There are 10 hidden switches. A switch that is on adds its own fixed numbers to the row, and there is some noise. The rows also spread widely along 10 directions, which tell nothing about the answers.
(in the rows, 128 means zero)
Known rows, each followed by its switches (1 for on, 0 for off):
[137 145 124 132 146 150 130 139 168 147 144 127 152 105 102 135 120 138
 107 126 136 119 144 113 119 125 135 131 147 136 126 146 117 110 122  95
 135]  0 0 1 0 1 1 1 0 0 0
[147 133 125 124 151 127 149 133 145 117 151 130 116 124 122 123 129 153
 109 125 129 135 132 128 111 139 127 137 131 150 115 147 132 108 128 137
 153]  0 1 0 0 0 0 1 1 1 0
[160 151 122 140 138 142 157 153 174 121 146 115 141 143 127 117 107 145
  92  98 129 125 124 108 115 116 126 125 125 156 120 160 127  99 145 134
 139]  1 0 0 0 1 1 0 1 0 0
[115 130 116 106 153 138 114 140 164 100 142 158 107 130 103 151 158 165
 112 122 146 121 118 133  86 157 134 132 143 149 150 119 150  83  97 109
 139]  1 0 1 0 1 0 1 1 1 0
[149 140 142  95 104 157 126 165 168 135  96 118 121 148 101 163 148 194
  90 115  97 120 149  97 125 107 169  91 136 148 135 163 170 117 120  81
 126]  1 0 0 0 1 1 0 1 0 1
[134 141 122 101 140 127 130 156 152 100 121 129 118 124 112 145 142 185
 108  98 138 127 147 118 101 129 142 130 135 139 111 143 145 117 122 117
 142]  1 0 0 1 0 1 0 0 1 0
[107  70 140 159 121 133  94 173  95 107 103 136 138 132 141 141 109 154
  74 100 123 112 126  85 153  65  88 156  95 152  70 138 119 124 117 165
 146]  0 0 0 0 1 1 0 0 0 0
[ 78 108 123 131 114 142  91 139 123 122  94 137 147 145 141 139 131 131
 119 140 135  98 124 101 131 111 139  92 147 161 143 149 175 119  77 100
 117]  1 0 1 0 1 1 0 0 0 0
[138 128 161 117 145 132 128 144 128 113 130 145 164 132 152 140 133 108
 175 153 123 143 162 107 172  86 165 148 136 134  94 131 129  62 124 135
 110]  0 0 0 1 1 1 0 0 0 0
[125 107 168 168 123 156 135 149 171 127 146 133 156 154 161 122 100 100
 116 129  93 137 146 108 154 101 132 114 119 169  90 168 122  98 141 164
 140]  0 0 0 0 0 1 1 0 0 1
[113 126 144 133 156 127 124 152 173 121 138 144 147 119 125 147 117 135
 113 122 141 124 131 123 114 132 127 113 132 150 125 138 119 104 119 112
 142]  1 0 0 0 1 1 1 1 0 0
[154 138 127 115 124 115 139 158 130 142 100 104 144 125 133 147 107 176
  93 102 122 129 128  98 127  77 130 122 136 163 118 169 144 132 103  98
 140]  0 1 0 0 0 1 1 1 1 0
[126 138 115 123 144 136 167 129 151 116 149 140 132 104 125 108 124 117
 132 146 127 119 157 101 130 125 136 110 136 136  87 193 132 152 107 143
 142]  0 0 1 1 0 0 1 1 1 1
[144 151 104 122 147 170 147 124 171 114 165 145 154 103  93 115 123 126
 134 132 148 123 150 115 102 156 138 131 150 112 132 167 132  75 132 112
 123]  1 0 0 0 0 1 1 0 1 0
[113 120  94 142 134 165 125 123 128 129 146 145 153 111 101 106 112 119
 111 132 150 105 118  93 115 130 108 122 140 135 140 172 145  96 112 114
 126]  0 0 0 0 1 1 1 1 0 0
[127 117 151 144 124 156 141 142 155 131 143 135 149 136 134 120 113 112
 117 143 104 129 142 104 143 116 140 110 130 160 114 178 145 101 130 137
 132]  0 0 0 0 0 1 1 1 1 1
[125 148 100 123 104 140 149 127 144 120 105 127 159 148 160 117 106 115
 156 121 130 118 135  89 131  94 143  88 149 155 131 200 169 116  81 121
 119]  1 0 0 0 0 0 1 0 1 0
[118 141 108 119 137 121 155 123 126 136 132 122 143  94 122 114 120 126
 126 137 142 121 144 113 117 138 132 120 145 134 118 169 139 146 103 117
 147]  0 0 0 0 0 0 1 0 1 1
[157 143 119 113 133 148 145 143 176 126 135 114 106 120 101 136 140 194
  81 105 113 122 155 117 104 131 141 119 135 138 103 165 125 152 139 121
 157]  0 1 0 0 1 1 1 0 0 0
[141 132 134 159 139 129 148 143 155 128 151 117 148 134 147 112  97 130
 100 103 126 135 125 118 121 111 112 141 123 164 100 156 114 112 139 154
 154]  0 0 0 0 0 1 1 0 0 0
[114 126 129 135 129 137 124 140 135 123 117 136 153 142 136 129 112 123
 129 132 137 122 126 106 134 112 130 107 133 150 133 152 153  89 104 110
 123]  1 0 0 0 0 0 0 1 0 0
[119 107 137 107 139 134 104 149 110 119 113 142 126 104 101 157 147 182
 107 123 132 129 146 115 118 121 131 153 134 130 108 123 137 110 109 105
 144]  0 0 0 1 0 1 1 0 0 0
[110 121 130 139 151 115 148 125 143 100 158 136 121 127 146 108 130 128
 119 132 138 130 121 134 106 146 118 119 131 161 100 155 135 138 119 169
 162]  0 0 0 0 0 1 1 1 0 0
[134 119 134 142 143 144 127 146 150 145 137 127 127 125 109 135 115 157
  77 119 122 121 131 116 123 132 117 122 127 152 132 142 121 111 132 106
 150]  0 1 0 0 1 0 1 1 0 0

New rows, each followed by its switches (1 for on, 0 for off):
[120 131 125 107 128 138 117 142 151 109 115 139 125 138 128 146 148 165
 133 112 128 130 137 108 116 111 147 121 143 150 119 149 149 105 105 120
 133]  0 0 0 1 1 1 1 0 0 0
[117 110 145 143 144 145 111 141 140 144 141 130 139 110 106 136 116 147
  87 133 125 123 143 124 119 148 125 127 137 149 133 136 129 107 134  99
 146]  0 1 0 0 0 1 1 0 1 0
[142 165 115 121 137 119 140 149 171 138 120 113 134 133 120 139 113 172
 106  77 137 139 126 114  97 121 128 128 148 166 140 148 130 106 119  99
 148]  0 0 0 1 0 0 1 0 1 0
[106 127 171 146 171 119 119 154 166 133 147 134 144 122 127 145 116 126
 106 132 134 132 149 144 127 155 136 132 132 156 120  98 106  99 135 108
 150]  1 0 1 1 0 0 0 0 0 0
[142 132 124  90 129 166 138 130 148 118 133 133 111 103  76 143 166 186
 107 147 118 119 169 126 101 166 164 120 147 111 122 154 155 133 125  98
 144]  1 0 0 0 0 1 1 0 0 0
[117 122 136 148 160 121 117 164 189  93 144 152 146 133 141 149 106 146
 107  82 151 139 110 122  99 110  98 130 117 157 102 133 107  79 119 143
 149]  1 0 0 0 0 1 1 1 0 0
[145 117 158 124 151 131 164 135 138 101 156 143 120 124 140 121 140 128
 142 154 108 141 165 124 149 123 146 140 117 138  66 153 117 122 135 175
 152]  0 0 0 1 0 0 1 1 0 0
[157 129 152 124 137 142 146 147 136 139 138 123 132 144 125 137 125 150
 101 135 106 131 136 126 134 124 148 143 133 167 137 133 146  87 120 107
 141]  1 0 1 1 0 0 1 1 0 0
[161 154 138 115 141 111 154 148 139 145 119 111 163 126 149 146 110 135
 133 127 128 138 143 122 139  90 152 147 142 151 122 134 127 101  97  96
 135]  1 0 1 0 0 0 1 0 0 0
[147 137 146 117 146 106 153 152 120 113 125 119 152 123 152 130 115 134
 132 127 130 135 151 119 142 106 148 151 131 150  97 140 133 109 125 136
 137]  1 0 0 1 0 1 0 0 1 0
[142  96 164 140 150 131 141 149 119 134 141 129 130 110 126 135 119 143
  91 151 106 132 156 124 152 120 125 144 112 140  84 137 110 130 137 135
 159]  0 1 0 0 0 0 1 1 0 0
[107 127 135 140 148 151 144 128 139 132 143 143 180  99 129 105 103  75
 152 171 140 102 174 100 159 135 147 105 140 118 105 174 123 119 127 118
 117]  1 0 0 1 1 1 0 0 0 0
[146 139 160 155 140 142 139 148 176 129 161 119 138 161 137 122 115 130
 102 118 109 144 122 130 123 136 136 126 133 184 135 137 139  68 161 143
 139]  0 0 0 0 0 1 0 1 1 0
[139  99 140 100 107 153 103 157  88 135  95 130 113 148 102 161 154 195
  82 121 102 126 127 112 127 119 150 160 131 158 159 113 178  70 105  84
 134]  1 0 0 1 1 0 1 0 0 1
[134  80 129 118 121 147 125 141  78  92 133 145 116 150 132 127 149 159
 100 134 116 132 107 115 122 117 127 167 117 158 121 135 180  69 103 152
 139]  1 0 0 0 0 1 1 1 0 1
[134 155 126 113 126 127 141 148 165 148 106 109 142 140 125 140 116 166
 103 107 126 118 125 113 108 123 151  89 151 178 161 164 161 126 107  77
 137]  1 0 0 1 1 1 1 1 0 0
[145 135 126 144 169 145 168 127 167 100 192 143 140 114 127  95 116 106
 125 129 140 128 147 130 116 161 127 154 126 132  97 150 103  91 157 168
 148]  1 0 0 1 1 1 1 0 0 0
[137 145 141 147 143 133 159 133 163 152 144 114 157 111 131 117 100 114
 119 135 122 128 156 119 134 131 135 115 137 144 109 162 108 133 136 121
 151]  0 0 0 0 0 0 1 0 0 0
[ 97 110 124 133 151 112 112 129  96 115 136 134 138 109 130 120 134 135
 117 137 158 127 118 130 111 143 114 153 136 145 118 114 140 106 112 134
 147]  0 0 0 0 0 1 0 0 0 0
[107 142 140 127 162 119 143 138 161 118 151 141 154 119 138 122 120 106
 139 143 147 126 138 125 121 137 146 109 141 149 117 147 137 105 111 117
 131]  1 0 1 1 0 1 0 1 0 1
[124 135 102 125 117 154 149 122 128 105 127 133 135 146 141 101 131 124
 139 135 127 109 146  97 133 116 144 109 141 141 108 183 164 124  97 140
 125]  1 0 1 1 0 0 0 0 0 0
[107 131 137 141 163 130 139 132 164 114 164 142 145 103 125 116 125 109
 129 151 144 122 148 122 126 138 128 113 133 133  86 150 113 133 125 143
 141]  0 0 1 0 0 1 0 1 0 0
[143 128 141 129 152 150 137 151 175 124 151 144 148 126 115 136 112 143
 109 116 125 135 142 115 121 127 138 119 131 141 119 156 128  72 134 106
 133]  1 1 0 1 0 1 1 1 0 1
[122 145 105 105 129 119 139 134 136 110 113 131 152 130 145 132 120 139
 145 121 152 126 116 107 109 108 138 107 150 154 138 171 169 104  79 110
 126]  1 0 0 0 0 1 1 1 1 0
[108 125 149 112 133 146 104 138 157 123 114 142 141 121 118 154 145 150
 141 150 123 126 166 112 137 123 161  91 150 124 111 146 146 112 115  95
 123]  0 1 0 0 0 1 0 0 0 0
[140 131 127 119 144 122 142 142 128 108 139 120 122 132 128 125 138 163
  95 123 134 125 121 128 109 126 131 141 129 157 114 133 151 120 112 131
 147]  1 0 1 0 0 1 0 1 0 0
[144 153 110  77 120 162 125 133 148 130 104 137 125 113  84 157 162 190
 142 126 125 129 167  99 116 121 166 118 158 110 128 160 155 107  99  73
 123]  0 0 0 1 0 0 1 0 0 0
[141 141 112 112 146 121 138 149 137 113 133 129 119 116 104 134 138 178
 100 100 146 139 121 112 103 119 117 150 127 133 109 131 128  96 119 124
 147]  0 0 0 0 0 0 0 1 0 1
[146 133 103 118 138 145 145 142 114 123 127 127 164  89 107 122 113 135
 117 133 150 107 155  91 140 105 131 147 128 103  98 161 124 116 118 113
 124]  1 0 0 0 1 1 0 0 0 0
[ 90  94 139 153 114 168 102 146 142 119 116 148 153 148 137 130 107 124
 112 125 117 108 135  97 136 116 123  98 132 161 125 171 154 101 110 124
 126]  1 0 0 1 0 1 1 0 0 0
[119 108 137 113 153 153 110 152 149 105 142 147  99 116  76 144 153 191
  74 125 130 116 146 128  97 174 131 122 129 134 125 130 146 108 142 104
 147]  1 1 0 1 0 1 0 1 1 0
[ 98  86 127 126 131 168 108 129 117  83 145 162 107 140 111 119 161 141
 108 156 128 107 127 119 116 161 130 124 124 141 123 139 170  92 121 152
 133]  1 0 0 0 1 1 0 1 0 0
[125 126 120 132 142 153 127 137 124 129 135 143 158 101 101 123 116 125
 125 141 146 120 146  94 141 112 118 135 130 111 106 151 123  91 120 111
 124]  0 0 0 0 0 0 0 1 0 0
[134 130 117 133 151 133 125 163 167 107 136 129 105 101  86 143 133 201
  62  73 142 126 145 114  93 129  93 149 111 120  74 130  89 145 145 139
 171]  0 0 0 0 0 0 0 0 0 0
[127 122 109 136 162 118 150 125 102 108 163 128 134  89 116  95 125 130
 107 133 159 125 135 124 113 146 105 169 125 123  83 136 114 128 134 162
 158]  0 0 0 0 0 1 0 0 0 0
[114 112 142 134 131 131 141 121 114 127 139 121 137 138 152 113 129 117
 115 162 117 119 131 136 128 143 149 124 144 171 132 145 166 130 103 133
 147]  1 0 1 0 0 1 1 0 0 0
[128 127 115 131 124 141 153 120 128  99 151 123 114 146 139  95 145 140
 115 127 121 130 128 119 111 139 135 130 131 154 100 165 160 123 129 175
 149]  0 0 0 0 0 1 0 0 0 1
[117 103 124 141 133 132 125 152 115 122 117 132 139 118 126 129 105 151
  89 107 134 115 134 106 125 115 104 143 119 146 106 148 123 124 110 126
 151]  1 0 0 1 0 0 1 0 0 0
[111 111 157 133 118 142 116 150 137 129 103 136 153 149 151 143 116 132
 134 133 108 129 137  96 151  84 143 100 135 170 114 168 155 106 103 119
 125]  0 0 0 1 0 1 1 1 0 0
[128 117 151 140 128 135 147 136 149 122 129 128 139 161 167 123 110 116
 130 142 105 128 135 119 144 113 144  93 129 170 118 170 153 111 110 138
 139]  1 1 0 0 0 0 1 1 0 0
[126 152 129 115 147 123 143 120 144 148 142 114 146 127 131 126 131 127
 123 151 140 121 126 147 105 160 160 121 165 169 174 126 160 103 105  83
 138]  1 0 1 0 1 1 1 0 0 0
[162 149 160 140 149 102 156 159 138 190 127  87 172 109 130 137  82 137
  80 125 122 134 130 124 142 104 133 142 136 176 141 131 110 121 137  79
 153]  0 0 0 0 1 1 1 1 0 0
[154 113 133 150 148 141 149 150 128 122 153 129 155 111 130 119 100 124
  96 122 129 122 143 113 139 111 114 168 111 137  92 144 105 101 138 149
 147]  1 0 0 0 1 1 1 0 0 0
[122 126 131 123 127 147 110 142 133 120 119 132 131 146 119 142 136 156
 113 122 130 128 130 121 117 135 138 128 139 148 147 122 155  75 116 103
 131]  1 0 0 0 0 0 0 0 0 0
[144 145 137 121 149  95 150 154 131 131 125 104 140 111 133 133 117 161
 100 112 140 140 132 121 121 105 125 139 127 153  97 138 119 138 125 126
 155]  0 0 0 0 0 1 0 1 0 0
[145 152 141 121 136 131 169 115 152 160 142  97 142 112 131 111 121 131
 121 161 109 126 166 131 129 151 168  95 156 148 123 174 142 162 132 106
 152]  0 1 0 0 0 1 1 0 0 0
[156 154 145 108 139 149 150 147 167 147 135 115 116 135  94 140 146 171
  91 139 107 120 155 125 123 152 169 114 143 153 149 137 149 116 137  81
 138]  1 0 1 1 1 0 0 1 0 0
[122 123 124 123 141 126 147 141 114 117 127 128 129  93 120 120 130 141
 113 143 130 110 173 101 146 116 133 139 127 124  69 164 120 172 113 140
 147]  0 0 1 1 0 0 0 0 1 0
[138 131 147 124 141 143 140 147 147 116 137 134 144 134 124 130 126 138
 123 135 123 128 145 115 134 124 145 121 131 146 114 150 143  92 133 121
 129]  1 0 0 1 0 1 0 1 0 0
[169 131 112 116 137 157 156 123 112 125 153 128 126 131 118 110 136 142
 114 144 117 119 146 118 136 133 151 163 139 137 130 146 150  85 119 121
 133]  1 1 1 1 1 0 1 0 0 0
[115 120 121 118 143 154 100 148 146 113 128 155 141 127  96 151 132 166
 113 110 149 125 116 112  97 133 123 129 141 142 151 133 151  53 108  86
 125]  1 0 0 1 0 1 1 1 0 0
[101 127 161 131 137 143 112 162 176 143 117 133 149 129 110 151 117 147
  99 126 120 122 145 115 122 137 146  83 138 156 137 147 144 106 129  77
 132]  1 0 0 1 0 1 0 1 0 1
[142 128 163 118 143 119 149 134 114 144 135 110 141 133 143 132 130 137
 116 155 111 133 143 144 135 136 167 144 146 173 139 123 156 110 114 104
 145]  1 0 1 1 0 1 1 0 0 0
[130 141 114 108 128 133 131 132 130 121 121 129 123 142 123 128 140 155
 123 127 132 132 124 108 115 124 143 111 146 151 139 155 172  89 105 108
 127]  0 1 0 0 0 0 0 1 1 1
[140 130 137 110 140 140 130 142 163 110 131 136 128 141 135 145 139 156
 125 123 121 129 143 126 117 126 153 120 139 148 123 142 144  92 118 121
 137]  1 1 0 0 1 1 1 0 0 0
[152 125 146 136 129 101 143 161 107 130 118  98 137 158 161 134 110 158
  79 108 118 132 104 123 131  86 127 152 122 192 124 127 155 111 110 131
 148]  1 0 1 0 0 1 0 1 0 0
[ 94 105 127 149 152 125 119 124 114  93 156 148 135 125 144 104 130 112
 129 137 151 129 120 128 117 143 110 147 128 147 101 125 135  94 124 172
 145]  0 0 0 0 0 1 0 0 0 0
[135 132 145 123 146 145 148 136 164 100 153 142 126 131 128 127 143 131
 137 144 122 134 162 131 129 149 152 124 129 127  94 137 123 101 139 150
 142]  1 0 0 0 0 0 0 0 0 0
[140 107 140 142 145 174 122 151 130 134 156 137 133 117  75 124 122 152
  64 133 123 110 138 115 125 158 122 149 121 140 139 130 132  75 161 104
 136]  1 0 0 1 1 1 0 1 0 0
[ 99 118 145 116 165 105  95 162 162  90 117 156 126 123 134 165 138 171
 128  99 152 141 133 117 114 103 121 120 126 141  86 121 119  98 109 128
 140]  0 1 0 1 0 1 0 1 0 0
[148 138  92  96 140 115 171 129 123  97 138 124  88 108 115 115 155 181
 101 117 137 121 135 116  98 136 125 143 128 140  95 168 142 169 109 159
 166]  0 0 0 0 1 0 1 1 1 0
[136 121 126 132 138 104 157 139  83 138 121 109 147 123 153 110 100 128
 103 127 134 118 128 119 139 116 124 158 126 166 124 140 135 129 107 129
 154]  1 0 0 1 1 0 1 0 0 0
[134 121 124 119 115 151 152 115 105 135 127 121 128 124 129 109 139 127
 126 168 107 113 155 110 146 133 155 123 141 143 120 168 157 143 113 134
 141]  0 0 0 0 1 0 1 0 0 0
[148 146 129 111 151 108 158 140 136 130 136 117 122 107 117 131 132 161
 111 128 136 139 137 131 110 137 134 142 138 148 119 140 128 129 119 118
 157]  0 0 0 0 0 0 1 1 1 0
[ 99 124 135 134 128 124 130 126 107 143 118 119 149 134 144 115 118 105
 123 161 134 110 133 122 137 153 147 109 148 168 163 138 164 115 106 102
 131]  1 0 0 0 1 0 0 0 1 0
[128 107 135 127 165  72 166 140  74 126 148 110 121  84 141 114 121 139
  75 141 143 124 131 151 117 150 115 185 116 159  95 110 118 169 105 150
 187]  1 0 1 0 0 0 1 0 1 1
[141 139  73 135 150 169 137 135 169  80 162 155 139 117  96 106 116 148
 112  92 166 115 124  91  93 122  95 127 125 104  97 180 125  76 128 143
 123]  1 1 0 0 0 1 0 1 0 0
[153 140 126 105 160 107 143 174 134 113 126 133 149  99 113 148 117 161
 106  98 154 132 139 105 126  96 126 165 119 132 100 134 116  88 121 110
 132]  1 0 0 1 1 1 0 1 1 1
[115 117 148 141 132 144 132 129 132 148 144 118 113 136 111 116 132 151
  80 132 106 129 132 138 108 175 136 125 138 175 148 132 148 119 137 115
 164]  0 0 0 1 0 0 1 0 0 1
[160 126 132 134 142 133 135 162 160 110 144 132 133 136 136 141 118 156
  97  86 121 143 132 107 124  89 121 162 118 153  94 145 115  77 134 150
 142]  0 1 0 0 1 1 1 0 1 1
[154 126 163 145 163 146 168 133 156 146 184 124 129 103 104 114 123 120
  90 166 106 128 165 140 137 161 138 145 124 140  97 136  99 131 157 135
 166]  0 0 1 0 0 0 1 1 0 0
